The rows of a group lie close to one hidden flat surface of 14 dimensions, which may be shifted away from zero. Surfaces can cross.
Known rows, each followed by its group:
3 -5 -11 -10 -20 7 9 -13 -1 11 -1 -12 -10 0 8 -2 32 1 -16 8 5 -3 7 18
 -17 | K353
-8 -3 -12 -4 -27 -16 3 16 19 5 20 -1 13 -2 -7 -11 -14 13 -8 5 -5 -8 -1
 -4 -13 | K927
-14 -16 -10 -15 -20 31 35 5 -12 -8 -18 -22 -17 33 -6 -30 26 10 -36 -12
 -14 -18 -7 1 20 | K567
9 23 -6 26 -11 8 0 30 20 -17 9 -9 5 22 17 10 1 4 -12 2 21 -24 -11 -16 9 | K927
-3 20 -3 -5 17 -13 -21 -13 2 5 -5 9 22 -30 -2 7 -12 -18 10 -5 -4 -1 1 10
 6 | K567
-12 -3 -24 12 -1 -25 -3 -12 -24 5 -7 14 2 -22 37 -4 -9 4 3 15 1 0 4 -9
 -2 | K353
22 4 -16 10 -10 -15 -4 2 10 3 13 -17 -6 13 7 3 21 4 -2 -9 -4 -23 -6 -3
 -9 | K927
7 -15 26 20 -15 3 -25 -15 -5 -22 -29 21 -12 -9 -19 36 5 17 29 -6 -14 3
 -10 4 20 | K776
-14 0 -3 -7 -18 -10 -3 9 12 -8 3 2 7 8 4 -1 -14 -7 -16 6 5 -1 -15 -5 5 | K776
-4 -2 -14 6 -6 10 2 -7 -11 -2 4 -5 -4 -2 18 5 0 6 -4 -18 -3 -2 9 6 18 | K567
-5 -21 -18 -34 -10 -13 8 11 14 -9 -21 13 7 13 42 4 18 -4 -2 -21 -7 11
 -31 -21 6 | K353
-8 9 0 -3 1 -7 4 19 16 -1 -10 5 7 1 6 -3 -10 0 0 -1 -1 6 -16 1 0 | K927
-6 -21 -1 -5 -1 10 2 -2 1 15 12 5 -5 -1 -3 -2 -3 3 18 -20 -18 3 11 8 2 | K927
-17 11 1 -2 8 8 3 4 1 18 -5 -5 11 -2 12 -2 14 4 -6 5 -4 -23 -5 14 -7 | K567
-5 -19 -7 -24 -12 1 -3 13 29 5 19 7 1 15 -26 -12 -12 -12 0 -17 -16 -17 1
 -11 -5 | K927
-28 9 23 35 -13 6 -9 7 -15 -4 -25 -7 10 8 3 16 7 39 -10 5 -17 -45 -33 18
 29 | K776
-1 -11 -5 -4 -10 -24 1 18 20 10 22 -17 -2 20 1 -22 -17 -19 -8 7 -4 3 -15
 7 -7 | K353
7 -16 10 -7 7 1 8 -13 -25 2 9 -7 1 7 4 0 25 4 1 6 0 2 0 -17 -5 | K353
25 -7 8 -26 -6 -43 -18 -3 32 2 0 5 12 -11 -1 23 20 1 21 -19 -13 29 -38 3
 -22 | K927
-15 -2 0 -7 -3 3 -4 7 9 16 25 1 16 2 -8 -5 -5 -2 -1 -10 -12 -25 -5 -3 -1 | K776
-19 7 -14 9 13 23 5 -1 0 -1 -16 22 -26 4 18 15 -11 13 -3 -10 13 -9 16 -2
 6 | K353
0 12 -5 12 8 -28 -11 -3 6 -12 -30 10 -7 -13 -4 18 -13 36 2 -13 -9 0 -16
 5 4 | K776
5 -15 8 -9 34 -2 14 5 -13 19 4 -19 8 0 30 -11 4 -4 15 -15 -10 35 -1 18 1 | K353
-10 -19 -9 -13 3 6 7 -8 -5 9 -7 2 -13 1 -13 -9 -4 15 -5 2 -5 -4 32 6 -14 | K567
7 -9 13 12 0 -7 -6 -5 -14 7 17 1 9 -7 0 -1 9 -10 21 6 -11 -3 -10 -10 2 | K776
9 9 29 1 22 25 15 17 -5 -7 23 -7 14 12 -1 3 -1 -1 5 -11 11 24 -13 -20 12 | K776
-6 -3 4 14 6 9 2 7 -8 2 -16 -11 -7 19 12 -8 11 -5 0 -7 -17 -18 -20 12 21 | K567
25 -11 1 -1 7 -31 -9 -28 -33 8 12 -27 14 2 24 1 49 -10 0 3 -15 -9 -28 -7
 -1 | K353
10 -4 11 0 -8 3 0 -3 0 -8 2 -9 -6 9 -1 7 13 -3 -5 6 8 8 -9 4 1 | K927
-33 9 20 -22 19 9 5 -7 -8 5 7 -1 26 -20 -41 -1 -38 35 -17 -19 -13 13 12
 16 7 | K776
-9 -1 -15 -1 -23 -20 -2 -6 -8 2 8 13 22 -25 14 1 2 12 -1 9 -2 -5 -2 -17
 -9 | K353
22 -11 9 -12 -2 -9 2 3 15 -13 -4 -8 -9 16 -50 -11 3 6 1 -19 -19 -2 -8
 -10 2 | K567
-8 -3 -13 -18 10 -1 0 -18 -12 -3 -49 11 -12 -7 -9 -21 16 -23 -9 7 -15
 -17 -3 0 6 | K567
5 -15 -11 30 -33 -14 -7 5 -12 -18 21 -3 -13 24 -10 -15 -18 -7 -11 27 6
 -32 4 -33 11 | K927
26 -4 -8 -1 -23 7 18 19 23 13 34 -38 -22 26 8 -32 7 -46 -12 10 11 23 0
 26 -11 | K567
0 1 20 -4 29 11 9 -1 -15 8 14 -22 9 9 -2 0 -1 11 -4 -23 -8 13 -10 12 14 | K776
-11 12 -3 29 -5 25 3 8 -12 -12 -12 5 -8 -6 20 3 -18 2 4 -9 1 6 2 11 34 | K567
-5 -3 11 6 -14 6 -9 8 6 2 -5 26 13 -14 4 11 8 0 28 1 -11 -7 -13 -8 2 | K776
-26 -14 -21 -6 10 -7 -3 -3 -4 23 6 9 5 5 32 5 6 17 1 -18 -17 -34 -6 -5
 -2 | K353
1 8 23 -3 0 3 5 20 4 -8 14 1 23 2 -12 -7 -11 -10 0 13 8 11 -14 -20 1 | K927
0 17 13 11 -26 1 -18 1 10 -16 -1 -4 12 -10 -16 12 -16 -9 -9 20 13 3 3 21
 12 | K927
1 7 3 20 -7 -24 -18 6 0 -18 -9 -9 0 8 -3 -3 -23 -15 -5 14 0 -7 -17 2 21 | K927
-7 0 23 -10 -5 -6 4 -2 -16 -25 -12 1 14 1 -18 -2 -6 7 -18 21 11 11 -12
 -19 7 | K353
-2 -9 -9 -16 11 2 12 -4 -11 2 -3 8 5 -12 -14 -23 -14 -6 5 -8 -12 13 18
 -12 2 | K567
15 4 9 6 -1 17 -9 10 29 -1 12 -11 -13 5 -12 8 -17 -20 13 -17 3 25 12 32
 8 | K567
-6 16 5 10 -7 26 5 -2 -14 -21 -22 18 -3 -2 3 -3 7 -26 -4 6 5 -11 -12 -22
 27 | K567
-5 7 0 3 29 -6 -8 -5 -8 -2 -15 -3 1 -2 8 11 -12 14 0 -13 -2 0 4 9 10 | K567
-11 6 -23 -7 -22 -12 11 6 15 2 7 4 -1 -15 1 1 -22 33 -19 0 10 20 16 9
 -18 | K776
-5 1 9 27 10 -10 0 16 0 8 -12 -3 -4 -1 0 -8 -21 15 15 4 -12 8 -6 18 3 | K353
17 -6 0 5 8 -6 8 -17 -17 4 -10 5 -21 -9 -2 -3 20 5 11 9 2 13 5 -6 -17 | K776
-13 -11 7 -31 -8 -21 -4 -15 -12 -16 -18 -1 23 1 24 22 19 13 -17 -15 -7
 14 -40 -4 16 | K776
6 23 18 8 16 2 0 -5 -13 -11 -25 5 10 -10 5 17 27 12 2 3 5 0 -27 -10 4 | K776
9 -23 15 -16 22 -25 -3 -21 -21 -6 5 -25 4 25 -11 23 21 50 -14 -22 -11
 -10 -14 -12 -3 | K353
-15 -29 12 9 -18 -8 -11 -3 -16 2 2 4 11 11 22 12 15 12 14 -7 -28 -21 -30
 -3 23 | K776
15 -3 -2 4 25 -8 -2 -10 -4 9 0 -11 -26 20 5 3 23 -4 1 -4 -2 -17 -9 -4
 -10 | K353
-9 -4 12 -24 15 -3 14 -6 -8 8 15 -20 14 -5 -3 2 -15 21 -11 -31 -10 38 -5
 23 8 | K927
13 -3 -7 5 -2 -1 12 -8 -10 -5 13 -8 -24 12 1 -3 8 7 -14 14 20 4 12 -15
 -15 | K353
8 22 17 7 12 -6 -3 -3 4 -12 -26 4 0 -12 -25 17 4 27 2 -5 -2 5 -13 5 -1 | K776
1 -17 0 1 7 6 -1 0 -3 11 1 12 -9 1 -6 -8 -2 -6 20 2 -10 -6 16 -5 -6 | K567
-22 -29 -18 -23 10 -14 -8 -18 -4 35 14 -7 -9 1 10 -16 -7 -22 -4 6 -12 -7
 21 29 -19 | K353
5 -3 3 0 -4 -9 -8 31 39 5 -13 -2 -6 28 -12 -11 9 -18 11 -2 -17 -30 -29 2
 -5 | K927
-6 24 6 4 -11 15 -2 8 9 -14 -24 38 2 -22 -19 -1 -4 -15 8 22 11 -4 -1 -20
 -3 | K353
2 -5 -5 -12 5 -9 2 -1 0 -2 14 3 11 4 20 12 9 5 1 -22 -2 2 -16 -19 2 | K927
-22 -11 12 -9 -18 16 19 -9 -29 -2 32 12 22 -15 -22 -6 -11 28 -12 13 8 8
 19 -31 -7 | K776
-21 3 -10 -2 -17 23 1 10 19 -2 -3 -9 -12 28 26 20 3 11 -28 -13 14 -20 -5
 20 12 | K567
6 -9 -3 25 -26 -20 -7 -13 -18 -16 6 7 -2 -8 16 30 -1 42 3 -1 5 8 -7 -14
 7 | K927
3 -15 13 17 -6 7 -2 -9 -14 2 20 -5 -9 2 -27 9 -14 34 3 19 11 -2 42 2 -16 | K567
4 -4 -2 -17 2 -21 1 6 17 23 9 -8 10 -9 -16 -18 3 -6 10 -6 -22 5 -10 16
 -19 | K927

New rows, each followed by its group:
16 10 -10 -24 17 -2 1 -21 7 -5 -14 -9 -16 5 -22 15 26 22 -15 -35 -4 -5
 -3 2 -9 | K927
10 19 -12 39 -5 -4 -17 -8 -1 10 -4 -8 -19 -13 21 3 6 -22 12 7 -2 -14 -6
 32 9 | K353
-16 -9 6 -7 11 -5 -12 -14 -3 9 -40 -2 -21 11 -13 -3 14 -8 -9 20 -11 -26
 -4 29 -6 | K353
-24 10 10 2 2 17 8 14 -3 2 4 4 20 -3 -12 -9 -18 10 -6 -4 -6 -12 0 -4 11 | K927
1 3 2 11 -13 7 2 10 0 -2 27 9 10 5 0 0 3 -3 3 9 8 -20 -6 -31 -5 | K776
0 -12 -16 -23 17 -9 13 3 6 12 -3 0 -9 6 24 -13 5 -9 1 -5 2 17 0 -1 -16 | K353
9 -1 -9 26 -4 13 11 40 21 -11 13 -2 -11 33 50 20 -2 19 9 -24 13 3 -12
 -15 15 | K927
-10 -23 11 -17 9 39 23 6 -18 2 38 -10 11 29 9 -9 8 -1 -6 -22 -1 -5 7 -27
 16 | K567
4 -8 0 8 -29 -21 -17 -8 -5 -20 6 -4 -1 14 -11 8 0 -2 -16 14 4 -22 -14
 -17 8 | K927
-9 -35 13 13 -33 10 10 1 -28 -2 24 -1 3 20 3 2 16 31 -1 10 -6 -18 -1 -28
 4 | K353
-8 -6 -29 -4 -4 12 1 -6 7 16 -7 -7 -17 6 55 15 22 -1 -1 -30 -4 -6 0 31
 10 | K353
-4 14 14 15 0 -9 -6 -8 -20 -15 -28 -21 5 1 14 3 1 -8 -17 17 5 9 -25 24
 27 | K353
8 5 0 16 1 -1 3 0 -5 2 -10 12 -11 -2 4 5 19 12 12 3 -2 -11 -8 -12 -9 | K776
1 -13 9 -19 -27 19 2 8 18 2 28 7 13 8 15 22 24 1 6 -11 7 5 -7 -10 -8 | K927
-9 -12 15 12 23 -12 -7 6 -11 -4 -19 14 6 2 -21 4 -13 39 19 -7 -24 -22 -3
 -19 6 | K567
-18 2 -3 3 7 -12 6 12 -2 3 3 -2 9 -7 -1 -17 -44 10 -3 -6 -10 17 2 10 12 | K927
-17 19 8 -14 13 -11 11 27 22 2 -13 -8 21 9 -30 -13 -10 29 -16 -15 -16
 -19 -30 -4 -3 | K927
-3 25 1 23 0 -1 -9 17 18 -15 -14 7 -3 5 8 15 -14 0 1 -11 1 -12 -32 -1 24 | K353
-8 -13 1 -8 34 2 -4 -5 -8 15 -15 11 -14 3 14 -6 -4 -25 18 0 -8 3 1 4 1 | K353
-6 -23 2 -5 6 1 16 -11 -29 3 6 -1 -5 10 8 2 11 34 -7 4 3 1 13 -20 -11 | K353
-16 -3 0 -16 15 15 9 -13 -19 0 15 -7 0 12 10 3 -3 0 -26 1 17 -1 12 -7 3 | K353
-1 -19 15 -23 18 6 10 9 8 0 -3 -14 -10 32 -2 -5 0 -7 -8 -9 0 16 -8 5 2 | K353
13 3 17 -7 9 3 5 2 -1 2 16 -16 -5 16 -22 -11 3 -16 -11 28 19 6 7 -4 -19 | K567
-2 -23 5 -9 -13 -7 10 5 0 0 9 3 6 6 -6 7 3 43 2 -11 -10 4 2 -14 -11 | K353
-3 -10 8 1 9 -1 2 4 -7 -14 -9 3 -14 19 -19 -15 -16 -13 -4 5 -4 -4 -8 -17
 16 | K927
-5 -3 1 6 3 19 26 18 3 6 6 -24 -28 35 10 -18 -2 -1 -24 11 17 11 3 14 -3 | K353
-9 -3 27 4 24 22 29 5 -22 4 -14 -37 -22 24 -24 -20 -5 25 -23 -6 -9 21 -3
 33 14 | K927
-15 5 -25 18 -44 12 -12 -7 2 0 -3 9 0 -17 38 14 6 -15 1 -1 0 -15 1 23 20 | K353
-33 -14 13 -16 9 1 -6 14 7 3 -11 3 8 19 -5 -2 -23 5 -7 -6 -13 -12 -14 9
 14 | K353
9 4 -7 -7 31 -10 10 -7 -8 -4 -27 3 -22 6 -11 -12 9 3 -3 -4 -4 2 -7 -13
 -8 | K927
5 -7 15 27 -10 35 25 16 -12 0 -18 3 -26 14 6 -11 25 11 11 21 5 2 2 -1 -3 | K353
1 -12 -1 -7 -14 -10 25 13 -7 -13 -22 -10 3 9 23 -3 12 34 -11 3 3 34 -11
 -3 -2 | K353
5 -6 -17 -6 20 -2 11 -4 -3 19 13 13 -13 -5 6 -3 15 14 10 -6 1 -9 15 -23
 -30 | K353
-23 4 3 -5 8 20 6 -21 -20 4 -53 6 -18 3 -3 16 43 41 -21 10 -1 -39 3 16
 -11 | K353
-5 -7 8 -5 12 -17 2 10 0 -8 -21 2 1 6 1 -5 -19 4 1 5 -4 23 -13 0 4 | K353
7 10 0 31 -6 -16 -12 14 -5 -6 13 -7 16 0 28 -12 -21 -38 8 28 9 2 -11 -7
 17 | K927
-17 -17 -4 -10 -3 -16 1 -12 -17 -3 -16 -8 -3 4 11 -1 -5 16 -19 13 3 9 4
 12 2 | K353
-17 5 -2 9 19 26 5 24 24 25 2 20 -15 9 -4 -2 -1 3 20 -18 -12 -32 -1 1
 -11 | K353
14 -5 -14 10 -16 -18 -5 -5 1 -10 -7 9 -22 1 5 -4 -1 -24 3 20 10 7 -2 -10
 -6 | K353
-15 -6 -31 -7 -18 7 -7 -7 17 21 -3 -4 -16 -5 33 11 6 -5 -5 -17 -4 -7 14
 48 -1 | K353
-17 0 14 -4 10 33 12 7 0 19 16 -12 -6 12 -9 -14 -10 -10 -9 7 7 2 17 22
 -2 | K353
9 -19 -4 3 27 -22 -4 -4 -7 -3 -2 -13 -13 18 11 4 -11 18 5 -17 -6 4 3 -3
 5 | K567
9 -3 -17 -9 2 8 10 -4 8 23 32 -2 -6 -4 -1 -2 18 13 3 -18 -3 -9 15 -7 -27 | K776
-17 -7 2 -5 1 -2 -9 -5 3 8 -18 -2 1 -4 9 3 -8 -8 3 -4 -10 4 -1 34 12 | K353
2 -6 -13 -7 7 -20 -21 -15 -1 -13 19 -8 -3 19 31 30 -12 -5 -16 -10 23 -1
 0 -8 9 | K567
-2 -26 -5 24 -16 -7 -9 -21 -29 9 9 -17 -11 -10 -6 -8 -14 8 4 12 -13 0 34
 29 9 | K567
-3 -23 -4 -11 51 -8 2 -2 -9 6 -3 -9 -21 29 29 9 -14 13 0 -12 10 13 19 0
 -4 | K567
5 1 -15 1 -15 -17 2 -1 1 6 2 1 9 -16 16 -2 11 7 5 1 -4 5 -4 0 -10 | K353
16 -10 -9 -9 -9 -21 -2 -14 -1 -5 -8 -13 -9 13 11 11 32 11 -11 -6 -3 -5
 -17 0 -9 | K353
-6 -21 -4 2 11 -24 2 4 -8 13 -5 -9 -3 10 19 -9 -2 12 6 -1 -16 2 -10 5 -3 | K353
-14 -1 0 3 -41 19 6 27 28 -4 4 -2 -3 23 -22 -11 -3 2 -21 21 8 -29 2 0 -8 | K927
4 3 14 17 12 -3 -5 1 -9 3 20 -11 17 -3 -8 9 -8 24 9 -11 -9 -6 0 -1 7 | K567
-12 -5 -5 11 1 10 5 6 1 29 18 -14 9 0 22 9 15 38 7 -29 -23 -22 0 26 0 | K353
16 -10 3 -1 -29 -12 2 6 10 -4 18 -11 9 -6 -9 -2 -3 7 4 1 -2 28 1 6 -5 | K353
-12 -20 -10 -19 -14 -31 2 8 17 -17 -26 19 -25 15 -7 -9 -25 2 -11 7 -1 18
 -18 -12 -5 | K927
-4 -6 6 -4 0 -1 -1 -10 -8 -3 -20 0 -7 3 -5 7 13 13 -4 3 -3 -3 -1 9 -1 | K353
-7 20 -15 -12 -12 -24 -8 -3 11 0 -3 12 24 -22 -22 -4 4 14 -13 8 -4 -30
 -9 -17 -20 | K927
-11 -6 10 28 11 -2 4 19 -7 18 -6 -3 1 -2 12 -9 -16 18 22 1 -19 1 -5 17 7 | K353
-28 -14 17 -29 -17 36 18 -9 -22 12 9 -16 34 0 15 1 32 13 -20 -3 -8 -3 3
 17 8 | K353
-16 5 30 21 -27 26 15 9 -16 -6 -9 -3 9 0 -11 0 11 24 -10 31 7 -1 -6 5 4 | K776
